The same things were measured in two ways. Each way mixes the same 3 hidden numbers, adds some noise and spreads widely along 2 directions of its own, which tell nothing about the thing.
In the rows, zero is written as 128.
Some things both ways: the first way, then the second way.
[189  82 130 103 121 114]
[132 103 134 124 163 110 111 125 124 120 124 130 124 143 127]

[179 117 113  96 106 190]
[145 100 129 142 130 115 100 148  88 137  95 110 162 107 138]

[149 175 100 105 136 174]
[146 131 136 153 117 150 108 142 111 128  92 113 166  96 128]

[172 187  88  81 119  97]
[134 145 150 150 142 156 104 121 141  99  97 127 151 113 109]

[133  63 145 165 204  92]
[123 169 114 137 119 171 156 143 190 177 137 143 123 147 152]

[111 102 150 170 216 206]
[129  92 101  98 137 105  98 114 109 182 152 112 125 147 124]

[161 106 102 108 160 153]
[132 126 140 135 148 135 113 126 123 120 106 126 136 113 133]

[156  97  80 190  74 149]
[142  89 109 143 120 103  81 150 135 149 113 103 172 153  65]

[161  64  74 148 103 121]
[134 124 135 157 141 132 113 148 146 112 100 128 154 133 106]

[164 179 117  83 146 135]
[133 118 141 128 145 133  88 109 112 112 111 119 142 112 116]

[124 110  90 163 175 182]
[133 122 126 141 137 129 117 138 132 139 117 123 146 130 123]

[143  87 167 152 174 114]
[122 117  99 101 114 130  90 106 147 195 160 104 131 160 103]

[144 113 135 148 165 125]
[120  92 126 104 174 101  95 105 137 122 149 126 113 159  97]

[170 168 181  69 159 135]
[137 144 118 129 116 158 125 133 119 174 121 124 144 101 168]

Other things, the second way, with their names:
(176): [133 144 133 124 123 166 122 115 110 155 118 119 139  94 172]
(146): [120 115 124 122 153 123 104 119 164 129 139 127 126 161  94]
(220): [128 127 125 132 138 136 118 126 147 138 126 131 133 138 121]
(369): [129  97 124 131 146 109  96 129 127 129 119 119 145 144  95]
(10): [121 128 116 116 136 133 104 115 165 152 149 126 122 155 108]
(5): [109 109 124 132 176 102 140 140 189 121 146 154 100 194  99]
(436): [128 117 114 118 133 127 114 123 137 163 135 122 130 141 132]
(262): [111 127 137 121 174 126 105 103 185 104 148 139 106 168  82]
(196): [142 120 117 131 116 134 112 132  93 165 114 114 150 103 155]
(91): [113  89 112  68 155 102  65  66 117 159 175 105 108 156  86]
(312): [141 136 145 155 124 156 116 137 104 118  88 125 163  91 145]
(295): [137 140 136 124 129 160 117 113 107 142 118 122 140  95 159]
(145): [121 114 117 108 150 123 117 115 138 157 146 131 111 149 137]
(260): [147 141 156 142 129 164 103 116  88 106  89 117 159  69 156]
(48): [134 123 116 135 128 137 142 149 124 164 124 136 136 124 164]
(201): [131 100 130 141 160 104 114 148 139 119 112 129 135 150 104]
(276): [152 148 141 177 111 161 133 168 115 134  74 128 171  90 159]
(395): [138 130 111 146 110 137 117 151 147 162 119 119 157 136 113]
(372): [138 114 129 118 134 133  97 115  94 139 117 114 143 107 139]
(489): [148 125 127 154 109 146  93 140 104 144  90 104 180  95 124]
(188): [133 122 124 130 132 134 120 131 121 147 121 122 135 120 143]
(302): [136  79 113 151 148  82  99 155 149 123 119 121 148 168  74]
(350): [146 135 156 141 137 161 112 121  72 114  89 121 152  67 169]
(77): [132 146 125 139 126 156 121 131 157 146 126 129 140 129 128]
(217): [118 108 126 124 161 111 115 125 147 132 137 134 115 157 112]
(28): [133 118 129 126 140 128 104 117 122 128 120 119 140 122 121]
(461): [127 129 132 132 151 137 137 137 148 136 126 138 122 137 143]
(309): [135  65  97 120 139  78 115 150  94 181 132 117 132 149 143]
(124): [153 106 127 166 116 118 118 172  87 142  76 117 174 100 150]
(400): [133 110 103 125 124 124 132 149 117 180 126 125 134 130 161]
(65): [125  82  89 126 133  87 124 152 140 188 141 122 131 169 120]
(155): [136 113 106 109 126 130 121 127 102 187 137 120 131 118 168]
(31): [132 114 144 136 148 126  96 118 137 105 112 122 143 125  95]
(138): [132 113 130 127 136 127  88 120 122 128 118 114 146 126 103]
(418): [120  68 125  96 177  80  71  94 118 117 150 114 117 160  74]
(230): [125 129 134 126 151 136 120 121 138 133 128 132 122 136 132]
(373): [144 140 125 138 113 157 130 138 100 168 104 120 151  89 181]
(58): [125 132 105 114 121 143 108 114 161 179 154 119 127 148 115]
(454): [136 153 143 133 120 173 110 112 126 130 111 118 147  89 141]

Some of these things the first way, each followed by its name:
[162 120 126 124 138 106]
(220)
[158 135 113 122 137 129]
(138)
[133 133 134 158 157 132]
(217)
[166  52 119 137 137 123]
(418)
[181  78 183  95 163  79]
(91)
[162  86  97 162 109 136]
(201)
[188 116 128  48 152 103]
(454)
[136 110 104 132 172 167]
(28)
[130 103 152 152 199 113]
(58)
[116 115 105 213 161 103]
(5)
[162 122  93 124  97 227]
(124)
[168 112 174 110 165 110]
(145)
[159 128 184  96 181 176]
(155)
[210 160 124   4 111 126]
(260)
[137  94 120 143 181 139]
(461)
[162  99 171 126 147 169]
(400)
[154 177 159  82 185 198]
(373)
[128  70  99 181 166 116]
(146)
[207 130 133   4 131 156]
(350)
